The rows of a group lie close to one hidden flat surface of 9 dimensions, which passes through zero. Surfaces can cross.
Some rows, each with its group after it:
[ -3  13  34  -4  -5  14  -1   1  58   7   0 -20 -33] | (4)
[  2  26 -11  44 -22 -18 -23   1 -15  31   7  33 -47] | (4)
[-23  17 -22 -21  14 -16 -32   3  14  13  51  -5  22] | (3)
[ -8   3   6  -4   7  -3   4   8 -11  -3 -12  -2   3] | (5)
[-55 -18  -1  38 -17  -3 -37 -24  47   8  20 -18 -13] | (6)
[-67  -5  37 -34  49 -32  80 -16  -8 -11 -25  20 -24] | (0)
[-29  21  10  25  24 -30  -9  25 -57   3 -15  22  39] | (6)
[ 26  12  -9 -17  26  -3 -11  28 -19  17  10 -33   0] | (6)
[-13  55  25 -42 -21 -22 -10  28 -21   3  25  17  30] | (6)
[ 12   0   3 -26 -13  43  -9   3   9 -27  12 -24   1] | (6)
[ 20   0  43  14   0 -23  22 -10   0 -35 -16  46 -16] | (0)
[ 11  -5  -6  -7  -6  39   1   3 -23 -28  -3  -4  11] | (6)
[-46  -4  12  26   6 -25  29 -40  71  -8  -7  30   7] | (4)
[-13  -2  27 -30  51  -6   2   4  74  52  30  27 -19] | (2)
[  5  17  11   4  11  53  -8   8  10  -2  25 -13  13] | (0)
[  0 -20   7 -33  33 -30  47   3 -68  62  11  32 -27] | (5)
[-13  -5 -18 -26 -10 -22 -17  21 -60 -37 -32 -26  -5] | (1)
[ -4  -7 -11   8  -1 -47 -38   9 -21  15  17  18 -24] | (6)
[ -8 -23  -7  37  72  24  17 -13 -20   6  14  22 -61] | (0)
[ 16   7  23   3   8  -1  -5  25  -6   0 -19 -18  -4] | (2)
[ 12  -1  20  39 -11  25   6   3  -6  14  -5  -9  11] | (1)
[  8 -24  22 -56 -21 -28 -11  -3  52 -56 -38 -39 -26] | (1)
[ -9  22  32 -47  -8  32  14  42 -15  31 -24 -44  32] | (2)
[  5   0 -31 -25  -6  13   4  -3  -9   8  11 -25   6] | (1)
[ 43 -10 -27  38  -5 -69 -59   2   1 -26   2 -33 -20] | (5)
[ 11  -2  11   9   7   8 -18   2   0  14  29   5   0] | (2)
[-54   3   5 -15 -16  20   6   7   0  52 -11  -4 -11] | (3)
[ -9  11  22  -7 -11  10  22  -5  33  27   7  -6   8] | (1)
[ 16  22 -20  31  18  11   0   8  18  16 -16  -8  21] | (0)
[-23  -5  -1 -15 -16  24  11  -8  -4 -27 -13  -3   4] | (1)
[-33  12  -8   9 -26 -15  10 -20  37 -45 -26  14  29] | (5)
[ -2   4 -16   9   1   3 -14   3 -12  23   9   9  -1] | (5)
[-14  12  19   6  16 -37  -9  10  29 -58 -25 -25  41] | (2)
[-39 -18  33   6  37 -11   0  17  12  -8 -31 -21  41] | (6)
[ 17  -8  16 -15   2  36  14  -1 -20  18  36  10  -7] | (5)
[ 18  -3  39  30   2  11 -21  27  -3  22  -4 -49  17] | (3)
[ 32  11 -12  20  11  10 -12   6  -7   7  16  17  -7] | (0)
[-10  15   7   0  -1  -3 -12   1   7  -5  23   9   5] | (4)
[-30  -2 -28 -30   9 -71  26  -9  -3 -20 -31  -7  48] | (3)
[ -1  22   8  27 -12  17  -2   3  38 -23 -21  -4  34] | (0)
[-39  39   5  -5 -17  30 -21  14  49  -4  -6  -7  36] | (5)
[ 15  -2  20 -27 -16  32  43 -20   0 -33  20 -24  43] | (5)
[ -6 -13 -22  14   6  12 -10 -15   6  13  19   4 -15] | (0)
[-49  -6 -33  -1  -7   6   5 -12 -10  16 -15  24  -8] | (3)
[  9 -25  16  32  -5 -10  20 -11  13 -45 -66 -12  -1] | (1)
[-16  10  23  14  -8  16 -16   7  -7  30  41  10  35] | (1)
[ 13  -6   8  20   5   9   4  -5   0  -4  -2   5 -11] | (0)
[ 42 -14  14  27  18  63   2  14   6  -6 -30  -9 -30] | (2)
[-22   2 -19 -24  14  -6 -20  20 -46  -2 -11   4 -20] | (5)
[ 23   2  -3 -45  19   6 -36  27 -29  24  52  -3  -6] | (6)
[-24   2 -10  -7   5 -13  17 -10   9  -7  -7  10   0] | (2)
[-29  30 -13 -48  -2  -3  57 -34  50 -26  30 -13  27] | (3)
[  4 -17  29  15 -11  11  -1   3  30  17 -42  66 -29] | (3)
[ 13 -13  22  53   5   9 -29  18 -15   7 -20 -19  -2] | (3)
[-38 -32  -8   1  13  23  59 -12   7  46 -59  -2  29] | (2)
[-46 -28 -59 -37  20 -33  -5  -4  22  29 -38 -22 -46] | (4)
[ 74  13  19 -32   9   9  27  21   8 -16 -20 -21 -15] | (6)
[ 12 -26 -25  -5 -18  32  28 -18 -38 -13 -24  41 -44] | (3)
[  7 -13  -4   9   8  33   1  -3 -13 -58 -29  33 -32] | (1)
[-30 -23 -13 -29  10  10  67 -31  -8  18  -8   8   0] | (5)
[-14 -13 -18  11 -25 -16  19 -18  -6 -28 -52   2  23] | (0)
[-23  20  47 -48  -7 -38   2  23  27   0 -21  -7 -50] | (1)
[ -4 -15  14 -54   0  40  43  -6  47  -3 -29 -50  12] | (4)
[ 53  16  25  -1  15  -9  -8   5  32 -39  36 -16  19] | (3)
[ 14  24  46  37 -23  40  31  -5  15 -23  -9   8  26] | (4)
[  1  17  33   0   5  -6   7  19   4 -16 -22  -7  14] | (2)
[-33 -12  20  24  13 -30  37 -37  69  22   7  48  43] | (4)
[-24  10  -3  -4   3 -15  -6  10  24  16 -24  -7 -22] | (4)
[ 10   5 -21  18  -5  -8   4  11 -56   9 -19  19  19] | (4)
[  1  -5   3 -25  -6 -10  -2   7  45  35  -6 -48  -3] | (2)

New rows. What belongs after each?
[ 16  39  13  16 -51 -13 -17  -6  36   0  11 -13 -33] | (6)
[ -9  26 -35  63 -30 -28  46 -32  26   6 -58 -26 -18] | (6)
[ -3  32 -14 -31   9 -16  13  -9   4 -60   9  24   2] | (3)
[  6  39 -13  30  11 -19 -13   6  28 -13   0  29  12] | (0)
[ 16  -2 -36   5 -37 -40  34 -34 -26 -25 -34  62 -36] | (6)
[-27  17  18 -17 -17 -55   0   3  42   5 -25 -13  23] | (0)
[ 11 -12  28  -6   8  14  -7  -6  47 -55  -9  23   2] | (1)
[-25  12  19 -32  -5 -24 -20  13  17 -17   2  30 -28] | (5)
[ 67 -78  -5  43  28 -19  57 -37  -5  35 -26  36  44] | (4)
[  2  -9  -5 -16   3 -13 -39   6  -7  -3  34  14 -10] | (1)
[ 10 -57  12  19 -16  -5  24 -29 -14  -2 -28   4 -36] | (0)
[ 19  21 -37  18  27   5 -42 -25  27 -20  92  35 -63] | (3)
[  8  23 -11   2  23  16  15   7   7 -14  -3  15  22] | (1)
[-40   1 -24 -17  -7   7 -44  -2  18 -19  -1  23 -42] | (5)
[  9  -1 -25  26  22  17 -23   9 -59 -12   6  60 -46] | (1)
[ 36 -10  34   4  -9  30  11   8  12  -3 -13 -12  30] | (3)
[-19  32  -2 -26 -24  -3  23   0  17 -13 -15 -17  18] | (6)
[ 10  12   0  25   9   2  -2  10 -35  15  -4  10 -29] | (1)
[-11 -12 -46  -5  -7   5  20 -21 -18   9  -3  -7   0] | (1)
[ -3  31  -1  21 -53  47  11 -37  -6 -24  55  28 -36] | (4)
[ 30 -26 -35 -62  39  -2  68 -22  15  37  -3  28 -11] | (6)
[ -3 -10 -22  28  14  -1  23   0 -22  30 -31 -17  17] | (5)
[ -6 -11  -8  -3   5  18  -8   5 -16   7   7 -20  -7] | (0)
[  9 -13  26  68  20 -19 -42  12  32  12 -14 -53 -26] | (6)
[ -6  -5  51   5 -22  33  -8   9  -2 -44 -28 -10  -8] | (1)
[  6 -19 -23  -3  24  10  57 -16 -15  13 -18  43  11] | (6)
[  4   2   1 -19  18  -3  36  -3  -2  28   6  15 -12] | (0)
[ 12   9 -24  12 -20 -15  13 -25   8  21  35  16  43] | (5)
[ 41  10 -29 -11  36  11   6  -4  40  -7  13  20 -11] | (1)
[ 16 -25   4 -31  -5  13 -15 -12  40 -38  10 -11   1] | (1)
[  9   4  70 -17  -6  34   0  15  17  -9  11 -23   5] | (0)
[ 30   4  21  37  -9  -1  15  -6  21  -8 -10  -6  27] | (5)
[ 19  22   4   3   7  13 -19  17 -18 -32  23 -16 -20] | (3)
[-11  18  11  31   8 -35 -21  11   0  35  11  -3  -1] | (6)
[  3 -15   8  12  21  35  14   6  -6   6  -8 -32  -5] | (0)
[ 10  40 -18 -18  22 -28  -2 -14  11 -72  45   9 -17] | (3)
[-22   9   5 -27  30 -16   1  31 -16  73   7   8 -21] | (5)
[ 13  -3  -2  -3 -11  21   4  -4 -13  35  14  13 -32] | (2)
[ 18 -50 -29 -22 -24  52   2 -12 -27  44  15 -40 -20] | (0)
[-14 -15 -19 -23  -3  16 -25   9  -3   9   0  36  42] | (3)
[ 24 -17  14 -21  -3  -9 -46  35 -20  25 -14  52  -3] | (3)
[ 25  -7 -23  -3 -16  53  14  -3 -24   4  -1 -47  -4] | (1)
[-25  13 -54  46 -12 -20  13 -19   6  31 -19  21  49] | (5)
[20  8  2  7 17  6  6 11  0 12  0 -4 -1] | (0)
[-22   5   3   1  -4 -12   4  -6  18   5  -1  -1   5] | (6)
[ 16  -7 -15  -2   2 -36  11   3 -36 -27 -20 -21   1] | (3)
[  9   7   3  58 -19 -41 -23 -19  36 -14 -12  45  -1] | (5)
[ 19 -42  30  50 -20  29  34 -16  14  51 -36 -21 -24] | (3)
[-18  12   1  14  -7  -6   7  -3  29 -22 -28 -14  22] | (5)
[ -2 -23   4  20 -22 -45 -38  10 -54  16  -5 -32  -8] | (1)
[ -3  -7 -18 -40  24  -7  -8  15  36  25 -25 -37 -18] | (2)
[  2  23  -7  33 -11  27 -30  19 -35 -27 -14  24  33] | (5)
[  3   6  24  29  32  11   9  17  17  16 -13 -29  23] | (6)
[-12 -36  38  13 -30  -3 -32   6   5 -14 -28 -65  -3] | (0)
[ 16 -11 -33   6 -11  -6 -17   1 -37 -49 -38 -25 -17] | (6)
[ 50  18 -17   4 -13  28  -8   8 -13   2  23  22  13] | (0)
[-29  -6  -7  23   8  -8   2 -15  37   5  -3  -4  33] | (3)
[-54  -7 -10 -39 -21  19 -18  -8 -28   8  38  43 -33] | (1)
[ 36   0 -19  28 -10 -28   4 -19  -9  28  33   1  30] | (5)
[  7  14  37  36  15 -11   2  15  14   2 -13  18   3] | (1)
[  1 -14 -30 -21  11  47   5  -5  31  -5 -11 -10 -20] | (2)
[ 22 -19  42 -38  25 -19   6  17 -36 -19  -5 -17 -44] | (5)
[ 26 -65 -29  59   0 -15  27 -63  -3  -8 -16  48 -62] | (5)
[ 17  13   2  31 -14 -12 -24   0  26   3  18  -3  18] | (5)
[ 17  -1   5  -3  -7  19   6  -2  -7 -22   7 -24  26] | (5)
[-23   8 -23 -32   4 -79 -48  22  -7 -27 -19 -24 -21] | (5)
[-58  -4 -24 -21 -24  30   7   5 -51  37 -25   6 -13] | (3)
[ 38 -44  33  26  21 -61  13 -21  31 -24 -19 -12 -26] | (4)
[ 15  46  21  27 -58  20 -12   3 -26 -25  16  32   1] | (6)
[-27 -24 -51 -18  12   7  23  -9 -22  15 -25  14 -11] | (2)
[  2 -28  13   5 -40  23 -20  -8   0 -17  -4 -27   7] | (0)
[ 17 -15 -20 -43  -1 -10   0 -19  74   7  36 -28  27] | (1)
[ -3  29 -57   4 -17 -18  30 -21  11  38  -2 -25 -17] | (6)
[-12  -2 -13   7  11  -6   9 -14  11  -6  -2  29   1] | (1)
[  1  22 -10 -33   9  27  -2  19 -16 -22   6  -1   7] | (1)
[ 23  -4  25  28  11 -48  -3  14 -13   4 -30 -30 -23] | (3)
[-26  17  16  20  33   0  -3  24   9  31   4 -38  37] | (6)
[-10   1 -13 -24  -6  -4 -22  -4  72  -6  10 -75  -7] | (5)
[-17 -26 -49  -5  20  11  57 -20 -53  20 -22 -19  22] | (5)
[-30  30  41  23 -34 -25 -66  26 -20 -31   9  -9   9] | (6)
[ 15 -13   2  -8 -14  40   9  -2   2  -6 -12  46   1] | (3)
[-24  21  10  34  21 -27  -2   3  -9  70  35  56 -13] | (1)
[ -3 -14  -7  27 -43 -53   6 -40   9  30  17 -12   6] | (2)
[-76  23 -13  -2   9 -47 -33  18   3  41  -9  12  -5] | (3)
[ -3  11 -41 -10  27  41 -22  26 -55  24  40 -21  29] | (6)
[-13  -3  32 -21  -4 -12 -13  12   7   3   3 -24  -7] | (0)
[-31  31  20 -32   1   6  11  21 -16   7  -5  13  25] | (5)
[  1  -6 -12  13   2 -13 -25   3  12  20   0 -14  -9] | (0)
[ 56   7  32  30  13   0   0   5   7 -50   3 -36   8] | (3)
